All groups share one centre, and each spreads out both ways along 16 directions, with some noise.
In the rows, zero is written as 128.
Known rows, each followed by its group:
[140  98 172 147 121 112  74 108 144 173 166 135 163 159 141 124 136 134
 121 150 161 134 139 159 155 157]
M
[110 129 160 112  70 138 123  88  92 125 144 116 130 150 133 174 100 114
  74 123 115 122 149 160 101 150]
U
[144  95  61 141 152  81 154 159 138 124 131  62 131 152 120 144 105 141
 129  96  58 148 139 135 113 142]
V
[155 113 170  88 103 135 100 129 163 154 136  67  95 157 120 163 170 118
 129  64 116 126 140  95  73  97]
R
[ 83 125 149  85 129 128 115 143 154 151 118 113 101 171 124 167 111 154
  98 148 113 151 113  92 187 170]
M
[ 75  65 133 106 135 132 132 126 111 155 102 152 128 115 168 128 107 155
  82  89  89 134 103 137 171 136]
R
[140 137 127 136  98 113 156 129 133 149  64 130 148  73 154 153  77 132
 128 121 181  97 112  71 153 102]
V
[148 151 123  93 100 138 145 109 121 104 110  65 178 143 121  75  48 119
 122  90 165 105 112 131 133 134]
M
[137 173  96  98 125 128 131 160 126 145 100  71 119 133 101  95 122 111
 134 150 101 174  93 144 115 140]
U
[106 157 127 125 131 159 176 140 112 113 172 114 147 153  86 125 131 101
 166 110 116 158  95 126 109  97]
U
[ 87 129 113 117  73 155 174 125 112 144  79  80 107  97  95 149 118 173
  69  88 103 173 140 105 111 153]
V
[121 124 119 173 103 100 133 128 145 136 110 113 114  94 105 146 116 173
 101 119 129 131 123  75 141 137]
U
[ 98 132 104 135 128 148 147 107  95 133 166 141 147 165 132  84 114 130
  79 113 119 125 116 188 152 149]
M
[ 96 128 137 104 134 155  66 125 142 135 165 156 105 116 100 109  93 139
 159 105 203  84 146 158 110 131]
V
[ 80 147 177 141 105 135 135  96 133 154 119 165 145 168 129 142 177 122
 106 173 193 108 107 122 165 115]
M
[ 93 211 165 150 122 188 146 106 139 119 170 138  80 145 100 148 169 179
  70 143 165 185 125  94 124 139]
V
[103 126 174 108 117 137 111 120 129 131 132 167 118 187 133 126 199 144
 110 136 151 114 145 154  97 105]
U
[131  97 160 164  59 129 126  84  98  66  86 127 151 101 134 130 127 102
  79 137  65 122 144 145 123 156]
V
[113 176 176  63 101 156 141 112 124 149 115  59 122 178 168 170  80 131
  50 100 135 153  89 101 119 116]
R
[113 101 105 165 153 145 100 123  86 134 205 144  86 132 101  72 141 180
 135  76  79 125 125 132 142 106]
U
[ 73 167 130 134 103 150 120  96 105 139 123 117  91 149 108 124 159 149
  74 133 155 116 118 137 115 127]
V
[151  83  89 121 174  97 150 151 172 102 163 139 121 173 121 137 165 120
 133  89  65 129 133 142 100 143]
V
[123 122 172  89  87 143 125  87  94 178 155 127 157 162  99  98 165 170
 106 117 162 138 146 131 124 146]
R
[160 155 133 160 121 117 103 130 145 109 105 127  91 113 114 104 179 166
  89 136 116 149 151 138  58 128]
U
[142 145  91 148 106  96 137 144 173 144 188 163  79 158  94 154 126 114
  79 123 124 103 131 137 149 173]
M
[ 75 117 142 130 137 111 144  96 112 134 131 120 123 152 108 168 161 169
 152 142 133 113 117  73 121  97]
U
[133 186  81 150  97 113 167 135 132 118 106  83 146 164 113 124  86 121
 133 126 193  91 153 125 152 128]
M
[153 149 146 144  85 144  82 158 124 113 131 129 109 139 139  73  95 119
  82 117  95 142 137 179 155 148]
U
[150  99 137  95 156 129  99 166 157 143 169 174 148 127 141 113 101 127
 154 129 155 140 163 175 151 170]
R
[162 135 189  87 109 124 102  97 120 153 169 138 137 146 129 131 130 145
 130 113 148 105 116  89  97 101]
M
[150 181 146 157 111 138 134 121 145 163 184 154 120 132 107 101 142 156
  88 120 177 137  94 109 120 124]
V
[139 109 123 156  87  80 145 128 137 165 176  77 185 176 103 143  78 115
 125 115 115 136 105 128 141 145]
V
[ 96 109 156 122 122 190 159 130 165 143 169 135 148 107 102 120 114 154
 118  49 167 160 114  90 164 145]
R
[157 126 213 106 136 148  95  87 155 130 169 113 187 147 134 129 134 142
 124 126 199 151 136 124 107 146]
M
[136 107 151 114 154 137 144 102  97 146 116 102 194 133 153  54 143 157
 107  95 128 152  81 156  88  94]
M
[ 90 136 136 112  98 133 127 119 111 167 133 146 107 137 111 143 141 137
  98 175 116 154 116 116 187 176]
R
[198  95 149 113 125 105 143 144 182  97 114 167 159  99 129 119 155  97
 131 117 110 128 127 119  83 151]
V
[ 95 140 112  48 138 146 124 104 139 157 100 156  75 101 119 150 132  84
 104 179 108 116  63  87 188 188]
M
[132 111 129  65 144 153 125 133 106 110 165 104 121 194 124 123 127 105
 172  94  85 120 147 140 145 130]
V
[107 153 153 125 110 150 124 138 149 170 129 163 138  69 113 135 115 114
 109 145 187 158  92 143  92 132]
V
[ 89 113 139 156 168 138  84 121 127 140 165 154  90 136 139  95 145 171
  83 138  91 153  91 128 173 145]
R
[154 149 127 122  98 163 111  85  87  98 119 108 115  62 123 113 101 108
 108 138 107 141 144 139 110 152]
U
[168  67 130 133 126  79 151 140 144 162 165 107 156 163 134 161 151 159
 106  67  92 148 159 140  57 118]
M
[118 130 124  97 154 150 147 118  78 199 145 119 172 111 111  83 151 151
 169 130 155 170 105 153  78 100]
R
[ 87 147  91 102 176 146 153 159 139 196 168 177 111 138 119  98 118 160
 106 121 171 150  84 146 160 143]
R
[ 60  53 110 113 124 111 134  86  95 140 122 124 145 105 143 189  69 117
 103 130  84 111 116 136 166 167]
U
[171 120 109 127 163 136  86 143 169  73 134 155 115 111 104  63 156 117
 163 131 114 110 142 149 119 158]
R
[124 125 123 116 175  97 119 148 152 138 121 116 135 165 139 125 130 146
 150 148 126 142 110 108 144 127]
U
[159 140  91  78 136 119 140 181 154 145 123 122 149 145 101  92 123  90
 133 152 113 172 126 196 102 186]
U
[ 78 108 104  93 162 129 112 128 106 143 116  64 112 168 125 141 120 128
 149 123  96 137 128 148 122 124]
V
[132 139 136 134 142 154 149 140 161  77 151 154 147 110 142  95  67 143
  90  74 135 135  84 126 118 130]
R
[130 126 134  78 170  55 104 149 130 123  81 150 110 154 154 154 141 162
 147 184  99 111 105  93  86  98]
U
[107 122 151 135 148 165 110 102 156 105 152 200  80 114 125 118 163 178
 118  95 171  88 146  77 157 123]
V
[ 79  91 213 174  98 182  94  99 108 111 176 168 132 118 119 133 157 131
 146  93 132 130 126 114 138  84]
U
[158 114 168 111  60 147  93 171 159 118 121 122 112  99 115 151  83 107
 141  82 120 127 166 123 121 137]
M
[150 180 119 162  75 150 177 151 125 157 151 154 128  94 101 105 117 111
  89 120 124 165  74 112 138 125]
V
[127 169 128 150  95 140 185 110 132  93 135 103 115 154 101 142 151 158
  66  81 123 133 110  93  64  99]
M
[132  81 161 209 148  93  66 101 124  58 157 108 151 130 137 123 110 126
 154 143  70 115 124 137 113 107]
R
[126 137 168 110 126 142  46 161 166 161 135  82 113 154 137  91  98 156
 129 100 180 130 133 139 134 119]
V
[ 90 125 116 101  90 169 142 168 166 142  84 128  51 111 108 133 169  80
 105  73  84 116  85 103 139 112]
R
[112 102 120 132 123  98 136 103 136 100  98 115 159 107  95 150 139 110
 135 165 117 126 126 140  77 155]
U
[198 141 168  83 107 133 123  92 116 164  84 132 185  87 119  81 172 144
 153 165 201 139 164 117 101 154]
R
[115 144 155  75 137 196 147  99  80 113 135 151 126 116 163 136 127  97
 122 126 132 136 150 153 143 133]
U
[ 56  99 120 143 136 145 121  94  63 183 111  68  94 131 132 152 178 133
 121 129  75 149 109 140 128  92]
R
[112  63 144 120 144  97 119 105 155  96  86 130 156 124 137 153 126 138
 159 106 149  68 135  83 111 103]
V
[ 79 175 159 116 130 155 106  90 160 126 174 102  90 217  86 139 178 128
 112 143 164 108 100  77 179 136]
R
[ 66 147 143  69 113 179 168 144 112 108 128 169 128 159 118 139  96 145
 129 114 151 133 140 124 167 142]
M
[ 96 172  90 146 121 123 152 109 126  71 128 111 119 169 110 178 107  65
 147 161 146  67 132 136 140 123]
R
[129  48 157 159 142 103 102 132 162 115 122 143 155  67 115 168 137 131
 159 155  84 177 135 108 124 164]
M
[150 144 130 181 175 108  67 159 176 110 165  92  87 140 148 152 125 116
 139 130 107 142 118 138  98 102]
R
[ 82 123  98 121  43 129 185 118  96 175  97  77 136 132  89 150  99 147
  68  85 111 136 129 126 138 156]
V
[130 120  98  71 149 120 127 150 145 187  95  62  95 143 140 169 124 141
 108 121 105 168 148 119 144 170]
M
[136  82 163 128 107 130  88 130 105 213 141 178 115  86 151 127 174  78
 128 136 100 125  82 154 128 104]
M
[104  91 155 170  66  97 129 142 162 142 117 192 151 101  94 159 130 124
 140 164 151 118 128 106 181 164]
M
[146 145 202  90  70 187 109  83  86 115 125 163 122  87 147 134 118 107
 121 117 159  97 149 105 134 111]
U
[147 145 103  73 179 104  76  76  85 164 108  97  76 129 141 108 157 179
 116 172 121 108 138 108 121 136]
U

New rows. What belongs after each?
[128 167 108 176 119 116 142 133 159  82 189 136 102 165  64 149 145 119
 124 175  95 152 121 109 158 178]
V
[180 107 154 173  61 114 103 172 148 161 115 127 119  91 120  95 141 143
 109  69 118 139 141 135  81  95]
M
[ 88 127 140  96 135 145 178 125  77 114 157 141 132 135 137 190 110 116
 138 109  80 146  99 130  67  74]
U
[109 122 110 169 140 145 127 116 145  87 134 152 129 121 112  69 137 131
 112  92 139 101 112 143 135 123]
R
[137  91 112 112 131 150 115 158 165 135  71 119 129 116 158  64 117 158
 105  79 131 138 157 129 224 176]
U
[ 99 108 155 212  70 117  93 122 125 105 172  99 140 168 101 113 112 105
  99 123  63 138 103 160 152 136]
V
[100 166 189 138 114 171  86 118 123  55 168 138 121 165 137 157  94  80
 146 145 161 107 152 173 115 107]
V
[158 153 143 107 106 139 193 118 122 151 108 145 149 118 166 169 147 104
  76 148 120 165 121 111 130 145]
V
[129 169 131  57 115 195 137 131  97 140 108 117 120 150 129  86 140 103
 133 114 136 139 132 148 146 123]
U
[113 135 183 150 138 149 104  61 107 107 136 113 132 124 173 196 140 129
  92 175 146 149 148 130 102 131]
U
[176 151 127  92 193 135 148 189 175 123 172 143 127 165 149 148 147  89
 163 118 113 168 108 140  87 109]
V
[103 128 194 133  83 159 116  99 107 162 191 118 141 153 111 151 109 142
 146 103 158 129 123  81 169 103]
U
[154 169 195 103 127 129  77 155 163 148 210 110 102 210 156 171 101 125
  97 110 148 144 126 148  97 111]
R
[120 119 140 110  63 132 144 111 159 118  65 118 168 109  93 121 124  91
 128 139 166 109 142 123 153 174]
U
[ 96  95 187 154  79 179 101 129 109 141 102 141 102 108 163 109 144 121
  70 120  50 174 105 120 220 144]
V
[146 158  98 103 157 149 127  63  93  87 143  67  77 112 121 140 121 104
  90 129  68 121 108 110  88 139]
M
[104 173 151 158  86 162 120 112  90 125 159 165  82 123  90 109 152 169
 130 134 141 117 137  86 162 111]
U
[168 121 115  83 143 150 124 135 115 137 113  57 119 139 167  87  79 151
 107  50 100 137 131 117 151 119]
U
[111 107 122  94  84 119 160 146 108 130 190 166 125 144  93 215 104  82
 159 127  81 119 153 138 116 145]
R
[145 157 191 179 125 127  96 119 142 107 166 126 131 114 108 147 164 138
 148 155 139 157 104  99  44  75]
U
[135 131 176 103 117 173 125 153 144 154  98 127 120 113 160  99 141 134
  94  63 141 152  96 129  83  81]
V
[130 153  88  95 146 114 136 134 146 188 131 120 108 184 126  89 150 131
  99 141 162 107 111 135 190 160]
U
[ 84 155  52 130 159 121 148 155 133 136 171  87  78 166  66 151 124 144
 146 133  96 150 119 123 139 148]
V
[132 165 123 157  89 129 118 134  88 100 150  87 111 115 102 131  71 112
 104 134  63 162 107 151  95 126]
U
[108 114 111  82  93 119 170 110 114 163 130  98 141 169 124 152  92 108
  89  82 127  98 112 132 129 136]
U
[121 149 101 138 161 124 150 102 144  78 156 129 125 142 112 160 134  96
 168 145 162  83 122 108 122 119]
R
[106  66 137 158 136 130 110  96 127 139 133 109 126 120 143 168 170  62
  95 148  59 154 108 175 119 155]
M
[178 109 140 102 141  72  78 148 149 146 139  62 149 155 135 140  87 154
 141 127 104 149 147 130  87 146]
R
[ 57  47 150 122 129 137 103 145 187 112 145 149 126 130 100 156 120 143
 136  58 146 108 143 139 103 131]
V
[120 102 163 187  98 132  74 177 192  85  93 115 125  90 137 138  73 125
 116  94 134 135 139 141 119 124]
V
[ 88 125 133 185 106 121 122  81 130 131 174 119 113 140  69 127 145 179
 100 136 124 140 116  81 163 160]
V
[134 108 170  68 100 120 104 123 121 183 131  45 147 159  91 149 136 138
 165 116 106 171 121 104  88 126]
R
[ 94  68 191  75 118 125  69 128 139 166  95  65 176 167 163 155  84 113
 156 114 154 122 128 149 137 117]
V
[167 144  83 105 162 105 125 153 142 133 140  92 113 175 147 124 101 144
 135  96 144 104 163 136 127 122]
V
[139  73 120  54 111 115 150 116 109 174  56  68 151 104 167 169  94 140
 112  95 122 133 175 119 125 158]
R
[126 163 142  74 116 136 135 157 173 152 124 116 143 157  98  83 101 137
 117 116 162 147  75 112 135 151]
R
[169 127 199 140 102 136 123 108 152 100 143  87 159 151 134 141 135 156
  96 115 122 178 149  94 116 147]
V
[121 143 107 136 171 130 157  62  80 166 121 124 148 115 141 108 197 131
 117 168 148 125  91 136  96  98]
M
[160 165 149 111 115 127  62 150 167  76 139  92  82 187 100 107 139  86
 126 133  90 110 117 148  91 126]
R
[138 161 163 167  76 113  98  97 120 163 131 142  93 113 104 110 165 165
  82 150 138 117 101  80 122 115]
M
[121 110  90 184 175 107  67 138 136 149 104 112  84  78 143 122 154 106
 135 189  77 156 108 146 160 145]
M
[121 175 118 156 150 133 120 144 124 178 117 117 105  89 144  93 130 151
 111 120 162 138  61 109 105  61]
V
[163 151 180 150  99 121 118 114 173  69 145 150 147 123 105  87 112 159
  80 116 129 132  86  67 121 143]
R
[140 107 183 142 128 131  67 145 164 108 135  82 120 189 148 106 132 130
 134 117  87 142 127 115 174 126]
V
[125 166  65 104 101 119 157 103  84  94 121  90  98 174 106 132 106 128
 123 123 115  74 179 128 153 150]
V
[109  78 107 126 149 101 148 130 104 194 119 125 164  77 162 178  82 111
 157 155 104 153  88 104 192 132]
V
[147 108 181  88 130 141 117 123 142 118  96 151 172 107 160 116 116 107
 145 128 160 120 109 114 127 117]
R
[166 116 157 148 101  75  32 127 145 139 111  88 115 121 144 106  88 131
  98 167 107 117 113 133 136 155]
U
[115 154 188 173 120 149 108  78 120 107 144 113 126 114 146 171 142 131
 109 161 143 149 115 105 115 106]
U
[140 150 114  80 119  81  65 159 119 163  71 158  74 153 122  66 165 161
 111 187 111  99 130 140 149 154]
U
[123 139  98 168 115 115 154 128 135 106  99  86 112 143 152 126  91 154
  67  95 104 116 118 101 163 126]
U
[112  89 116  95 113 131 137 124  85 172 112 120 147 116 154 124  79 114
 150  87 121  98 118 120 183 112]
V
[ 96  70 147 171 150 134  98  87 142 125 142 138 160  90 102 134 154 130
 161 159 146 143 136 124 168 167]
U
[118 110 157 117 129 123  86 106 141 168 154 142 129 140  75 103 200 134
 178 147 166 114 118 111 109 120]
U
[171 113 127 154 137 113 127 118 101 204 156 102 181 102 137  83 129 161
 119 126 145 181 116 156 104 126]
M
[161 111 101 142 142  93 130 109 155 108 103  76 149 133 154 149  84 157
  75 127 134 131 164 126 140 190]
U
[126 122 141 162 193  98 119  90 146 165 178 109 123 145 177 185 141 132
  93 128 134 124  67 108  94  87]
U
[165 168  79  96 171  90 132 124 119 148 132  87 110 155 159 145 107 127
  75 153 100 139 105 156  87 146]
U
[161  85 139 179 157  84  81 129 122  98 160 156 161 113 168 148  86 128
 158 159 106 123 171 173 126 140]
R
[124 182 170 124 103 166  88  87 120  73 118 124  91 112 101 124 134 151
 111 181 160 136 166 101 145 166]
V
[ 97 101 173  58 159 123  86  83 101 155 153 114 135 184 158 150 117 131
 124 156 104 120  97 115 165 139]
M
[119 129 114  62 152 163 159  94  98 162 104 128 105 108 154 138 140 141
 122 102 146 110 116  89 157 113]
U
